The rows of a group lie close to one hidden flat surface of 12 dimensions, which passes through zero. Surfaces can cross.
In the rows, 128 means zero.
Known rows, each followed by its group:
[157 160  66 141 119 141 109 129 109 121 106 144  56 146  93 159 139 159
  90  77]	vebo
[106 112 145 115 153 113 141  89  82 133 106 140 134 118 126 143  86 167
 135 139]	bem
[115 126  75 108 172 109  86 142 125  96 126 108 121 175 130 137 157  82
 163 121]	rifun
[140 166  53  99 133 130 111 110 162 153 145 136 159 106 151  91 170 141
 117 127]	vebo
[ 85 189 137 152 133 139 209  95 143 138 121 151 106 144 122 115 114 166
 121 157]	rifun
[123 126 100 120 142 146  98 188 164 149 109 127 133 150 147 130 190 102
 135  95]	vebo
[153  77 153  99 136 120 185 174  83 167 122 133 139  99 157  92 118 118
 137 140]	bovi
[139 122 169 124 176 199 159 179 122 135 116 173 120 151  84 153 141  86
 128 149]	bovi
[135 110 100 179  64 116 152 106 136 134 171 126 112 117 109 100 114 151
  99 111]	rifun
[145  70 124 112 106 155 165 149 156 153 101 152 195  84 121 101 115 106
  97 116]	vebo
[104  95  63  91 167 152 146  92 173  93 123 169 161 168 126 127 117 107
  89 147]	bem
[148  89  53 115 157  82 129 170 101 180 150  94 126 154 151  58 169 147
 149 155]	bem
[162 131 117 121  86 124  93 111 105 174 147 157 132  98 184 118 151 182
  34 127]	vebo
[170  92  95 164  96  85 154 155  88 105 145  97  82 131  96 112 109 116
 152  91]	bovi
[174 131 155  93 165  92 119 181 102 145 117  91 134 117 171 127 160 137
 160 146]	vebo
[165 133  57  99 154 125 136 104 118 122  69 147 124  95  71 171 100 178
 101  91]	vebo
[167 126 105 142 125 152 136 143 124 133 174 154  80 130  99 161 151 141
  91 116]	rifun
[154 157 139 159 138 142 167 121 103 120 124 176 107 171 125 130 123 149
  55 164]	bem
[140 112  77 136 128  69 100 150  95 171 147  87 112 127 145 105 175 155
 143 124]	bem
[131 155 194 140 158 139 109  86 125 111 144 138 158 116  93 164 102 149
 139 183]	vebo
[134 132 174 197 149 120 158 170  89 134 113 136 118 133  65 168 137 117
 158 117]	bovi
[ 84 140  91 143 203 123  83 111 154 162 144 120 171 179  99 106 163 157
 171 192]	bem
[144 123 126  87 151 152 111 154 153 161  90 130 182  78 124 130 140 135
 156 112]	bem
[152 159 177 201 135 121 128 153  83 115 164 131  80 155  79 167 147 115
 135 142]	vebo
[137  74 125 119  89 150 126 137 161 141  71 113 151 108 101 108  80 140
 111 107]	bem
[142 175  70  64 171 152 166 113 104  93 136 191  99 123 166 147 145 111
 118  98]	bem
[156 145 187 141 158 106 155 158  54 156 114 142 109 115 134 165 145 149
 111 145]	bovi
[205 102 135 135  95 146 115 166 148 142 159 132 170  93 121 109 156 100
  90 139]	vebo
[172 126 108  92 142 120 201 152 159 106  83 139 163 109 139 136 131 107
  89 121]	bem
[118 115  84  88 167  68 177 102 130 103 130 101 116 145 148 137 120 143
 121 159]	rifun
[136  60 108 170 108  94 141 111 119  97 181 123 129 152 101 122 107 111
 107 146]	rifun
[ 74  77 140 116 118 109 131 127 185 123  95  90 154  98 108 183 123 111
 141  94]	rifun
[138  80 167  70 130 137 128 111 112  99 142 113 129 105 137 123  68 116
 155 152]	bovi
[115 136 146  92 134 155  97  98  95 124 145 146 117 106 153 114  93 142
 176 121]	bovi
[165  29 124  99 156 125 117 186 108 131 143 122 130 113  96 182 154  77
 121 114]	bovi
[ 72 128 117 166 102 109 187  99  98 158  80 147 104 160 142  98  94 176
  79 128]	bem
[149 105  99 122 136 115 113 122  87 169  70 142 130  94 104 155 113 195
  95  90]	bem
[118  65 101  92 110 183 123 122 155 151 124 182 171 116 160  98 121 117
  72 115]	vebo
[140  75 124  97 119 180 143 113 107 137 176 180 166  89 126  85 101  96
 135 137]	vebo
[135 161 144 122 151 174 118 123  80 128 133 171  82 138 114 140 116 148
 140 123]	vebo
[ 80 131 142  94 169 198 156 160 172 146 100 154 135 154 116 139 155  76
 133 141]	bovi
[ 94 152 117 142 121 121 133 141 112 162 150 124 107 153 163  77 157 131
 148 141]	bem
[138 134  87 106  93 129 162 125 169 148  88 121 118  96 138 124 122 164
  83  95]	rifun
[134 149 120 183 156 153 145 130  94 171 114 198 187 135 104  88 142 151
 116 144]	rifun
[ 81 113 148 161  91 120 107  94 100 105 147 147  84 160 151 153 115 128
  89 107]	bovi
[130 107  75 131 130  95 164 122  93 104 132 113 105 131 118  95  92 128
 182 103]	bovi
[ 69 108 160 110 178 127 182 118 111 120 172 138  88 137 128 176 131 124
 166 149]	rifun
[157 112 118 160 123 128 120 151  65 155  72 154 187 116 115  63 101 120
 150 109]	rifun
[ 83 143 145 181 111 113 124 127  43 171 128 171 105 111 163 124 138 163
 155  70]	bovi
[102  89 159 125 133 167 182 188 139 152  90 138 127 125 103 131 134  79
 144 112]	bovi
[157 125 142 118 137 106 151 137 125 124 124 121 117 134 139 152 136 143
  82 151]	rifun
[ 78  87 135  78 149 156 177 134 110 146  75 169 157 133 179  86  99 109
 132 124]	rifun

New rows. What belongs after each?
[163  82 195 171 113  89 102 141  84 140 160 125 155 103 134 158 136 143
  98 144]	bovi
[132 146 141  64 108 140 135 135 103 157 140 129  86 106 218 100 137 149
 115 126]	rifun
[130 163 167 161 112 102 142 149 178 154 125  89 156 132 132 123 173 125
 104 172]	bovi
[118 167 133 157 129  86 147 133 101 133 142 128 107 133 152 148 173 127
 118 123]	bem
[159  93 156 113 119 103 140 172 159 136 117  71 147 103 110 144 146  98
 128 146]	bovi
[158 148 109 137 122 153 110 126 167  98 161 128  91 151  94 165 144 126
  95 133]	rifun
[106 117  85 144  86 139 135 124 154  77 123 118  92 192 121  85 102  77
 113 111]	rifun
[ 73 157 145 187 112  57 118 111 161 145  96  53 149 128  98 140 137 155
 165 136]	bem
[132 144 136 148 131 116 162 100 129 130  49 155 168 114 116 147  88 185
  79 120]	bovi
[199 106 129 117 100 127 123 177 132 138 122  99 126  98 123 110 130 124
 123 114]	bem
[123 110 181 112 104 108 148 113 162  72 109  78 117 149 135 141  75 104
 115 156]	rifun
[135 106 102 148 123 136 147 114 132  93 146 125  94 193  95  93  89 120
 108 164]	bem
[118 139 106 134 135  88  74 127 139 153 131 107 143 116 145 163 183 154
 120 113]	vebo
[108 192 161  99 152 159 154 109 124 102  94 133 114 156 138  98  85 122
 167 159]	rifun
[ 68 151 153 118 148 147 171 139 132 152  76 138 140 129 149 108 122 126
 171 117]	vebo
[150 127  68 175 142  55 122 145 114 159 110  91 117 151  94 141 168 173
 101 129]	bem
[119 131 172 191 124 164 103 153 136 150 170 161 137 171 127 127 174 110
  87 162]	bem
[108 122 135  95 152 135 119  96 110 153 132 154 165  99 156 122 124 154
 136 145]	vebo
[121 160 172 135  68 155 139 111 138 115 157 149 107 132 184 100 122 110
  85 134]	bem
[115 116 131 185  99 111 181 145 130 129 114 149 118 161 135 137 145 114
  51 119]	bem
[ 83 122 137 150  91 170 134 126 177 119  95 143 124 148 114 136 115 104
  97 101]	bovi
[ 95  77 107  85 100 144  74 106 107 131 147 131 100 109 166 126 109 129
 144  82]	vebo
[157 165  78  78 164 112 121 124 174 141 101 113 180  99 142 126 157 153
 128 138]	bem
[115 104 121  77 117 131 121 126 122 159  65 143 132  88 167 161 126 152
  74  82]	bovi
[158 170  85 106 138 152  71 137 174  99 112 121 121 167 127 136 158 109
  99 128]	rifun
[132  85 123 124 137 103 112 118 171 101  97  86 169  95  67 178 103 122
 154 107]	rifun
[112 140  93 190 100 133 137 123 119 142 167 139  98 127  85 114 140 136
 152  95]	rifun
[ 89 157 127 185 128 152  95  79 137 122 124 183 166 144 115 132 114 163
 123 112]	bovi
[177 167 136 148 148 167  86 156 142  92 173 138  90 190 106 141 159 105
 115 162]	vebo
[129 136  70  96 123 174 131 118 170 108 103 138 124 125 105 104 106 112
 147  97]	vebo
[138 199 122 164 172 104 162 108  50 116 123 159  87 153 113 133 113 175
 152 137]	bovi
[140 118 122 146  84 128 175 146 123 160  87 138 151  96 141  71 101 151
 125  93]	bovi
[161 182  75 112 196 125 144 117 130  98  77 130 124 135  60 166 115 155
 158 124]	bovi
[104  94 112 155 108 114 112 153 104 156 105 131 162 125 145  96 146 103
 137  91]	rifun
[165 106 176 128 119 123 154 191 141 157  93  83 156  71  89 136 130 110
 170 113]	bovi
[151 135 142  79 147 106 120 126 131 165  96 114 189  64 160 138 137 165
 135 134]	bem
[ 92  95 161  99 112 169  80 169 194 129  89 111 139 156 175 125 133 104
 129 103]	vebo
[127  87 116 111 201 129 114 122  75 120 140 158 133 122  90 183 127 134
 156 127]	vebo
[181 132 107 108 149  68  65 146 122 129  99  82 170 113 143 144 160 132
 122 130]	rifun
[194 165  30 107  97  71 111 130 117 155 118  88 104  83 146 100 153 182
 110  85]	rifun
[131  46 158  70  96 140 178 136 139 114 125 107 133 117 158  85  70  87
 116 151]	bovi
[100 116 125 181 135 125 133 152 147 131 199 141 155 172 129 106 192  64
 129 165]	vebo
[167 166 141 132 117 122 157 141 147 131  88  91 125 126 107  97 103 151
 137 149]	bem
[121 128 159 154  91 159 100 124 178 118 115 149 158 111 116 178 144 109
  73 100]	bem
[175 172 152 119 165 165  97 131 100  97 178 153  91 176 134 133 141 115
 121 183]	rifun
[146 166  86  69 133 126 106 114 163 121  79 111 150 134 175  94 125 138
 102 136]	rifun
[ 86 185  86  98 160  98 106  99 103 128 152 113  76 146 164 136 163 138
 168 128]	bovi
[160 190 139 178 106 126 159 118 109 107 104 102  56 172  75 105  78 168
 123 153]	bem
[137 145 172 150 123 110 104 138 147 142 151 102 141 127 131 151 165 123
 111 161]	bovi
[129 107 195 142 102 124 106 146  62 165 163 130 111 103 163 119 130 135
 142 129]	bem
[126 107 148  94 157 133 161  87 164  94 160 135 133 147 130 155 103 138
  93 193]	rifun
